The first 4 rows are patterns. Each new row is the sum of 2 different patterns, raised or lowered, with some noise. Before adding, each is slid sideways (what falls off one end comes back at the other) and multiplied by a number that may be negative. Names go in the order of the patterns.
Known rows, each followed by the names of its patterns:
[ 1.15  1.47  0.20  0.54 -0.76  0.29  0.23  1.24 -2.33  0.00  0.73  1.33
  0.83 -0.30 -0.46  0.43  0.33 -0.50  0.99  0.43 -0.97 -0.16  0.95 -0.28
 -0.77 -1.00 -0.18 -0.87 -0.14  0.23  1.00  1.28 -3.17  0.53 -1.62  0.77
  0.02 -1.09 -0.31  0.74 -1.92  0.42 -1.48 -1.11 -1.06  1.05  2.19]
(0)
[-0.80 -0.17 -0.24 -1.18  0.46  0.37  0.46  0.61 -0.51 -0.63 -0.84 -0.12
 -0.02 -0.27  2.18  0.03  0.09  3.17 -0.49  1.02 -0.05  1.56 -0.19  0.16
  0.29 -1.94  1.90  0.37  0.94 -2.00 -0.41 -0.49  0.62 -0.96 -1.24 -0.61
  0.27 -0.55 -0.93  1.29  0.00 -0.58 -1.60  2.94 -2.71 -0.64  0.29]
(3)
[ 1.74  2.48  0.49  0.32  1.54  0.00  3.10 -0.11 -0.92  1.03 -1.64 -0.94
 -0.55 -0.44 -0.02 -0.19  0.98 -0.40 -0.07 -0.03 -0.27 -0.29  0.55 -0.12
  1.76  1.87  2.58 -0.54 -1.17 -0.76  1.29 -0.17 -0.07 -0.36 -1.04  0.13
 -0.43  1.42 -0.72 -1.04  0.84 -0.54  1.06 -0.92 -0.32  0.02 -0.82]
(2)
[ 0.80 -1.67  0.67 -0.11  0.89  0.02 -2.47  0.45 -2.19 -0.68  0.77  0.80
 -0.28  0.06 -1.02  0.01  0.13 -0.22  0.13 -0.15  3.17 -1.12  0.68 -0.14
 -0.47 -1.26  0.86 -1.01  0.25  2.53  0.36  0.29  0.33 -0.25 -0.76 -0.98
 -0.01  1.06  0.59 -0.36 -2.10  1.20  0.18 -2.28 -1.49  1.75  0.00]
(1)

New rows. What belongs after each?
[ 0.64  0.24  0.92 -1.29 -2.42 -1.31 -1.88 -0.73 -4.10  0.93 -1.37 -0.48
 -1.19  2.20 -1.46 -0.40 -1.90 -3.54 -0.75 -0.70 -1.23 -0.84  0.44 -0.43
 -0.96 -0.98 -1.21 -1.20  1.41 -1.08 -0.18  1.43  1.42 -2.27 -0.98 -2.23
 -0.22  0.98 -0.91 -0.28 -1.36  1.65 -0.30  1.52 -0.65  0.00 -1.71]
(0) (1)
[ 0.70 -0.34  1.11  1.02 -0.79  0.27 -0.01  0.40  0.17 -1.31  0.16 -1.26
  0.57  0.66  0.96  1.56 -3.78 -1.18 -1.62  0.38 -0.95 -0.96 -2.33  0.69
 -0.81 -0.17  0.22 -0.15 -0.44  1.32  1.82  1.35  0.79  0.58  0.48 -0.63
  0.70  0.38  0.84 -1.78 -1.29 -0.57 -0.48  1.34  0.64  0.18 -0.36]
(0) (2)
[-3.51 -2.14 -2.74 -1.07 -0.29 -1.38 -2.20 -0.94 -1.15 -0.53 -0.27  1.87
 -1.91 -1.75 -0.67 -0.82 -3.18  0.14 -3.08 -0.17  1.64 -0.82 -0.12 -2.29
 -3.58 -2.36 -2.50 -2.55 -0.11 -3.61 -1.37 -2.45 -0.94  0.61 -2.77 -2.08
  1.00 -1.19 -0.08 -3.76 -0.20 -1.04 -0.39 -0.84 -3.24 -1.16 -3.18]
(2) (1)
[-3.37 -1.13 -0.86  1.47 -1.97 -2.30 -1.80 -2.79 -2.37 -2.23 -1.86 -1.91
  0.92 -1.83 -1.38 -1.79 -2.25 -2.97 -1.11 -2.15 -1.40  1.85  0.05  0.50
 -1.70 -2.71 -2.79 -1.45 -1.76 -0.90 -1.48 -2.55 -3.47 -0.96 -0.41 -3.92
 -3.63  0.69 -2.20 -0.32 -3.78 -1.19 -1.75 -1.63 -0.22 -1.89 -0.93]
(2) (1)
[-4.61 -1.21 -1.33 -2.56 -2.87 -3.40 -2.88 -1.49 -5.81 -4.59 -1.42 -1.26
  0.68 -2.65  0.13 -2.11 -0.78 -2.74 -4.40 -1.56 -2.94 -5.12 -1.38 -0.92
 -1.21 -1.18 -3.46 -2.53 -1.73 -1.99 -2.66 -1.36  1.30 -4.34 -1.55 -1.36
 -2.96 -4.02 -2.37 -3.34 -2.81  0.24 -1.77 -0.92 -0.58 -5.44 -2.36]
(0) (1)
[-3.10 -0.90 -3.60 -3.37 -3.57 -1.05  0.21 -0.96  1.39 -1.74 -1.32  0.19
 -1.78 -0.74 -0.92 -2.61 -1.99 -1.02 -0.44 -2.72 -0.41 -1.93 -0.32 -3.28
 -2.70 -1.31 -0.88 -3.63 -2.98 -1.57 -1.90 -2.94 -3.59 -0.87 -2.51 -2.33
 -3.16  1.85 -3.08 -5.31 -1.21 -4.04 -1.42 -2.17 -3.93 -1.73 -0.83]
(0) (3)
[-0.68  0.12 -0.75 -0.47  0.10 -0.95 -1.04 -0.39 -0.22 -0.81 -1.56  1.97
 -2.35 -1.35 -0.20 -2.54 -1.97 -2.60 -1.13  0.72  0.40 -1.03  0.03 -0.90
 -0.63 -0.46 -0.64 -0.11 -1.77  1.70  0.21 -1.07  2.42 -1.69  1.12 -0.30
  0.60  0.07 -1.71 -2.09 -2.47  0.67 -1.36  0.10 -4.39 -0.66 -0.23]
(3) (2)
[-1.63 -0.95  1.19 -2.09 -1.88 -2.50  0.64 -0.78 -1.41 -1.24 -0.43 -1.12
 -1.10 -0.72 -1.12 -1.12 -3.22 -1.25 -1.68 -0.26 -3.54  1.56  0.06 -4.08
 -0.21 -2.60 -0.53 -0.50 -2.67 -1.98 -1.12 -3.24 -0.53 -2.10 -1.60 -2.11
 -0.53  0.63 -2.42 -0.32 -1.08 -3.48 -1.65 -2.02 -1.05 -1.75 -2.95]
(0) (3)
[-1.91 -0.65 -2.13 -1.67 -2.08 -2.55  0.98 -1.13 -1.26 -0.42 -1.57 -0.51
  1.16 -2.26  0.07 -3.15 -0.78 -0.49 -0.54  1.52 -0.73  1.27 -0.20 -0.43
 -0.36 -2.11 -2.85 -0.14 -2.61 -2.17  0.03 -2.60 -0.08 -0.03 -1.94  1.23
  0.50 -0.54  0.61 -0.25 -1.38 -1.67  0.55 -0.84 -1.06 -0.96 -0.69]
(0) (2)
[-2.96 -3.23  0.14 -5.09 -2.09 -1.88 -3.50 -2.12 -1.94 -2.53 -1.69 -1.35
 -1.53 -1.76 -3.30 -3.68 -0.67 -2.72 -0.90 -3.07 -0.13 -1.47 -1.81  0.22
 -1.33 -1.73 -1.03 -0.08 -1.52 -2.74 -3.47 -4.86 -1.31 -1.88 -1.63 -3.57
 -2.85 -2.66 -2.49 -1.22 -3.20 -3.17 -2.77 -3.40 -2.77 -0.69 -2.39]
(0) (3)
[ 1.61  0.26  0.54  1.46  1.48 -2.17  1.39 -0.42  2.97  0.22  2.03 -0.25
  1.22  0.89  0.39 -0.56  1.43  0.30  2.13  1.85  1.46 -0.69 -1.59 -2.30
 -1.24  0.03 -2.64  1.43 -0.60  0.14 -2.08  2.46  0.17 -0.55  0.57 -1.88
  0.23  0.03  1.30  0.34  1.11 -1.17  0.56  2.24  0.90 -0.85  1.03]
(0) (3)
[ 0.18  1.83  3.46  1.39  1.44  2.02  0.63  0.43  1.55  1.60  1.45  2.07
  1.79  0.74  2.45  2.32  0.09  0.46  2.08  0.39  4.50 -0.07  3.21  0.68
  2.09  2.39  0.03  1.06  1.51  0.61  3.09  2.80  2.13  0.72 -1.00  0.64
  0.47  1.23  1.02  1.91  3.36  0.59  0.88  3.21  1.06  0.06  0.84]
(0) (1)
[ 4.25 -0.31  0.70  1.72  2.43  2.18  0.85  0.39  1.72  3.12  2.83  5.99
  2.78  1.34  2.78  1.93  4.71  2.23  0.68  2.47  0.26  0.64  1.14 -1.41
  2.53  0.95  2.68  1.61  2.57  0.84  2.18  1.21 -0.05  1.34  3.04  3.03
  4.33  1.86  1.47  0.81  2.20  1.07  1.85  2.97 -0.33  1.57  3.17]
(2) (1)
[ 3.95  3.67  1.33  1.07  4.53  4.17  0.82  1.57  1.90  4.16  0.18  1.91
  1.52  3.22  1.31  3.86  4.21  2.20  1.89  1.37  2.22  2.78  2.13  1.56
  1.28  1.39  2.29  2.59 -0.17  2.82  1.29  1.91  0.09  3.07  1.08 -0.17
  2.10 -1.11  1.69  0.19  1.78  1.89  1.87  4.36  0.13  0.74  0.38]
(3) (1)
